The rows of a group lie close to one hidden flat surface of 10 dimensions, which passes through zero. Surfaces can cross.
Known rows, each followed by its group:
[  0   2  -2   0  -7   4  11  -1   5 -11   6  10   4 -19  -3 -18   1   2
  -1]	K_973
[ -5  20 -13   8  -6  -1  -3  -9   7   2  -4  -5  16   0   4 -13   0 -11
 -17]	K_493
[ -7   4   6 -21  -4  -4  16  23   9  10 -22   4  11   0  17  -6 -10  11
   6]	K_974
[ -8 -11   3   7  16  10   3 -31   3 -14  12 -12   1  -9  14  -3   0   7
   5]	K_493
[  2  -1  -9   2 -21 -13   5 -10  -5  18 -12 -14  -1  20 -14  -6   5   7
 -23]	K_493
[  2   4 -12   7  -2  17   4  -1   6  -8   9   1   3 -30  11 -12   3   5
 -14]	K_493
[ -4  -4  23  -6  -6  -3  16  10  17  -5  -3   8 -10  -4 -15  -9  -3   1
  17]	K_973
[  6  -3  12   1  12  13 -10 -17  12 -16  -6 -15  -3  -2  20   2  -7  -9
  19]	K_493
[  6   9   1  -5  -1  13 -18   2   7 -16  -3  -2   4  -5  -4 -12 -17 -26
  10]	K_493
[ -4 -18   0  -5  27   2 -18   3 -12  -7  24  10  -5  -1  -3  -5  -8   6
  15]	K_268
[  3   3   0  -5  -3  -7   1   3   6 -12  -3   6   1  -4  14   5   0  -9
   4]	K_974
[ -1  19  -1  10  15  10  -5  -7   3 -13   1  14  16 -10   5  -7  -7  -8
  -4]	K_493
[ -3   7 -26  -8 -11  -9 -12  -7  -7  -4   0  -8  15   7  17  -8  -3 -14
 -15]	K_973
[  4   0  -9   2   2  19 -10  -3  -7   2  -2 -15   2   2 -12   4   1   4
   9]	K_268
[ -9 -15   3 -11   7 -15 -14  14   1   6  -9  -2   7   9   6  15  -8  13
  19]	K_974
[ 25 -22 -12  -4  11 -11 -27   7 -17   5  -5   7 -19   2  16   9  -6   7
 -10]	K_974
[-12   0  -3   2  -3  13   9  16   1  14  13  -7   0 -12 -15  -2  13  11
   7]	K_974
[  5   0  10  -4  -6 -19   3  -6  15   0 -29  -3   1  24   9  -8  -9   1
  -9]	K_268
[-13  24   2   9  11  -9   4   8  -4   4  -2  24  21   5   1   3   3  -4
  -2]	K_493
[ 14   2 -12   6   6  20   8   4  10 -35   1  15 -17   0   9 -21  -2   5
  -6]	K_974
[ -1  -8   0   6 -10 -26   4 -11   6  -4   3   0  -8 -20  12 -22   0 -10
  -2]	K_268
[ 10   1  -5 -15 -22 -17   3   6   5  -3 -15   1  -7   8   6 -20 -11 -16
 -11]	K_973
[ -1  16  -5  14   0 -19   0  14  -1  10  -6  16   5   6   4   5  11  -2
  -5]	K_493
[ -1 -14  -5 -12   9  -4 -13 -16  -3 -10  -8  -1  10   8   9  -6 -18   5
  -3]	K_974
[-19  13   5  18  -1   8   0  -3  17  10  11 -16  11  -8 -15   2  12  -3
   7]	K_973
[  1   6   3  -2   8   0  17  -8  -5   3 -15  10   5   9   5  -3  -2  13
  -9]	K_973
[ 16 -10  -4 -12 -10  -8   0  20   7  -2 -23  -1 -18  20   4  -2 -11  10
   6]	K_973
[  3  -3 -13  -7 -14 -12  12  19  -3  18  -8   4  -6  11   2 -10   3   7
 -15]	K_973
[ 10  15 -15   6   0  -4  -8   0  -3   3 -17   1   7  14   9 -13  -9  -9
 -13]	K_493
[ 14   2   4  24   6  -6 -20  -7   1  16 -14 -17 -13  14  -5   4   2  -9
   0]	K_268
[ -7   4   3   0 -13  -5   0  -6  -3   4 -13 -10  21   8 -11  21   2   6
   8]	K_268
[-12  -4  18  -1  -4 -19  20  -8  10  -5   9   6  -7   3   4 -12   2  -4
  -8]	K_268
[ -5  -4   1   0 -10 -16   5  15   4  15  -2  -1  -8  20  -9  -1   4   9
  -1]	K_973
[ -3  -7 -12  -2 -15   5  -7   4  -2  10   2 -19   3 -16  -6   5   4   6
   5]	K_268
[ 12  10  -4   6   2  -7   9 -10  -8  -6  -3  19 -13   9   3 -11   1  -7
 -18]	K_974
[ -9  20 -23  12 -12   0   0  -6   7  -1   6  -8   8  10   3 -15   4 -15
 -27]	K_974
[  9  -4   3   3   7  -1  -5  12  13 -17  13  14 -18  -4   4 -13  -5  -8
  -3]	K_973
[ -3   9 -12  -5  -6  -1  18 -28 -16  -2 -16   8  23   4  -1 -12  -6  20
  -3]	K_973
[ -2   3  10  -6  10  -9   9  -9 -14 -16   9  31   8  -4  -1  12   4   1
   7]	K_268
[-10  17   0   3   2   9  15 -16  -3   3   8   3  10  16 -12 -10   4  -6
  -8]	K_268
[ -7   2  -2   5  -7 -26  -9 -19   6  12 -17 -16  11  23   1 -11  -7   0
  -6]	K_268
[ -5  16   5   9  12  29  -5  -4   2   6  -6  -1  22 -18   4  15  -2  -3
  -2]	K_493
[ -6  17   7   5 -15  -5  18  -7   7   2  -7  -3   8  -5   2   2   9 -11
   1]	K_974
[ 14   0   9 -16  -1  -1  17   9  -3   6 -20  14  -4 -10  16 -10  -7   6
   0]	K_974

New rows. What belongs after each?
[ 16 -13  -1  -4  13  11  -7  -9  -5 -10 -10   5 -11   6   2 -13 -16  14
  -3]	K_974
[ 14   8 -11  15  -1   1   6 -16 -21  -4   7  13  -6 -13  -8  -1  14   1
  -5]	K_268
[  0  -1  12 -19  -8  29  20  -4  10 -15  -6  -7  -7   5  -5  -9 -10   1
   6]	K_268
[  8   5 -10  13  -3   4   5   2   8   3 -14  -4  -3   9  -6  -5   4  21
   0]	K_973
[ 22   9   5  12  -1   9  -2 -13   0   1 -16  -5  -6 -14   8   7   0  -7
  -5]	K_973
[-11  16  -7  14  10   7   0  -5 -16   3  20   9  11  -3 -13   7  13  -8
  -1]	K_268
[  0   3  16   1  13 -19   4  -3  -1  -6   2  23  -3   7   7   4  -1  -8
  -6]	K_268
[  6  11   7   0  -4  -5  -2   0  13   2 -12  -2  -2   7  10  -5  -5 -18
 -12]	K_973
[ -6  16 -16  -2 -16  -8   0  19   7  15  -7  -9  11  -5  18  -2   5 -10
 -18]	K_974
[  6  -4 -20   2 -20   0  -3 -12  -5   7   1 -17  -3   7  -6 -18  -1   1
 -18]	K_493
[  7   0   1   4  -9   3   5  23   0   7   6   5 -11 -21   1  23  15   1
  -4]	K_268
[  1 -12   3  -3   1   1   9  -8  -1   8   1  -8  -9   1   6   9   7  16
  -1]	K_493
[ 10  -7 -18   2  15   8 -17   2  -8 -11   2   1  -6   0  15   3  -4   6
  -1]	K_973
[ -3   0 -18   5  -3 -10  -4  -4  -4  -9   6   1   0   3   3  -4   7  10
  -4]	K_974
[ 21  -1   0   4   8   1  -3 -16 -12  -3 -14   8  -6   1   9   4  -6   2
  -6]	K_973
[ 16   0 -17  -4 -10  -5  -8  19   3   2 -10  -3 -13  -1  20  -9  -1  -9
   0]	K_493
[-11  -5  10  -3  10 -28 -10  -5   4 -10   1  13  15  -5  11  -5 -11  -5
  12]	K_268
[ -6   9  19  17  -3   0  18   3   9  23   2  -1  -6 -10 -17   2  13   5
  -3]	K_973
[ 11  11  14  13  -6 -14  17 -28   3  -3 -12   4 -11  14  -8  -4   7  -6
  -6]	K_268
[ 10  24   7  23  -7   6   9  -1   7  10   5  -7 -14   2 -13   5  18 -24
  -8]	K_974
[ -9  -1 -13  -3 -11   9   2  -6  -9   4  11 -13  14 -16  -7  -5   4   7
   7]	K_268
[ 11 -20  10  -7  12   9 -10   7   2 -13   0  -1 -12  -7  -4   7  -7  15
  22]	K_974
[-17   3  -6  -9  -3 -27   6   7   4   1  -2  14  20   6  11   1  -3   6
 -15]	K_268
[ -3  -4  14   2 -22 -16  20   9  11  10  -1   3  -9  -1 -28 -15   5   3
   6]	K_973
[-12  19 -10   2   6   4  -7   4  -3  14  -2  -8  20   1  13   6   4  -8
   1]	K_493
[  4  -1   2   2  13   7  15 -14 -15 -13  15  19 -12  13  -9 -12   0   7
  -8]	K_268
[-24   7 -17   3 -13   2   9  11  20  -9   1  -9  16   3   3 -10   7  15
   6]	K_974
[ 23   5   7   0  -2  13  19 -25  -3 -19 -14   5 -12   8  -5  -9  -4   0
   0]	K_268
[ 18  -9   2 -11  17  -7 -15  -6 -17  -2  -5  10  -9  19  19  14 -11  -5
  -6]	K_973
[-27   3  -4 -18   0  -2  -3  14  -6   1  12  10  34 -14   2  18   0   3
  12]	K_268
[ -9  -3   1 -10 -17   5  13  25   8   6   4  -1   0 -12   1  18  11   5
  -6]	K_268
[ -4   6  -9  -1 -16  22  12 -16  -2   6   1 -24   4   2 -20  -7   6   5
  -1]	K_268
[ -3   5 -11   5  -7   1 -13   8 -13  22   1 -15   5  -2 -10  10   7  -5
   3]	K_493
[  7  -4 -11  11  16   3  -7 -26 -10 -14  -7   1   7  14 -11   3  -4  29
  15]	K_973
[ -7   6  -8   4   2  -5  -6  -4   0   8 -13  -6  11  28  -5  -1  -3   7
 -13]	K_268
[  4  13 -10   7  -4  -8  -9  16  13  10  -9  -4   0  -8  22  -8  -1 -14
 -15]	K_268
[ -1   5  17  11  -5  -9   1  -3  11   8  -9 -11  -7  15  -6   6   4  -7
  -9]	K_268
[ -2  -9 -19  -4   6  11 -22 -12 -11 -13   4 -15  12   2   7  13  -5   9
  17]	K_973
[ 19 -17  -6  -3   8   3   5 -12 -17  -3  -6   8  -9  -7   1 -15  -5  22
   0]	K_974
[  1  11   4  12  16   1  -4   5  -1   4  12  11  -7   6   3  -5   2 -13
  -8]	K_268
[ -8 -18  -8 -22  -1   3   8  -2   1 -13   4   1   0   4   8 -24 -13  15
  -1]	K_268
[ 14   6   3   1  -1  -5  -9   7   1  -6  -1   6 -10  -5  15  12  -1 -24
  -4]	K_974
[  6 -12  -8  -5   9  10  -9  20   4   0   5   2 -13   3   8  -7  -6   7
  -5]	K_268
[ -1  -5 -12  -1  -3  10   3   8 -13  25   2 -11   1  -4   6  17  12  17
 -11]	K_493
[  8  -5 -18   3  -8 -18   4   2  -7 -11  -1   6  -4  -4  12   0   8  16
   3]	K_974
[ 10  -8   5   9  -6 -22   8 -12   1   1  -4   1 -20  12  -3  -4   5   7
 -12]	K_268
[-15 -21   0 -18   3   2   3  12  -4  -5  16   5   2  -8  -7   7  -5  16
  13]	K_268
[ -1  25  16  12   8  15  -4  -2   9  10 -20   3  23  -5  -9  18  -2  -9
  -4]	K_493
[  5  15 -24  -1  -2   3  -6  13  -8  -1  -3  13  14 -11  16  -6   0  -2
 -14]	K_268
[  9   7   9   6   9  -2   7 -11 -19  -6  23  22 -15  -1  -4   1   7 -22
 -10]	K_974
[ -4  -5 -13 -16 -24  -8  12  22   2  11  -7  -6   0   6   1  -8   3   7
   0]	K_973
[ -2   1  -7  -7  -1  -1 -11 -13   4 -10 -10  -8  14   5  10  -3 -13  -8
  -8]	K_974
[  4 -18  -3  -6  18  -9   2 -16 -21  -6   7  11 -10  22   5   1  -4  19
  -3]	K_493
[ 11   2   5  11   5 -12  -4   0   8  -3  -8   1  -7   2   9   5   4  -6
  12]	K_493
[ 10 -14 -13 -10 -12   8   4  11   7  -2  -5 -10 -18   1  11 -21  -4  11
 -15]	K_268
[-10  -8  20   1  -5  -3   2   7  17  14   6 -18 -12   7 -13   9   5  -3
   2]	K_268
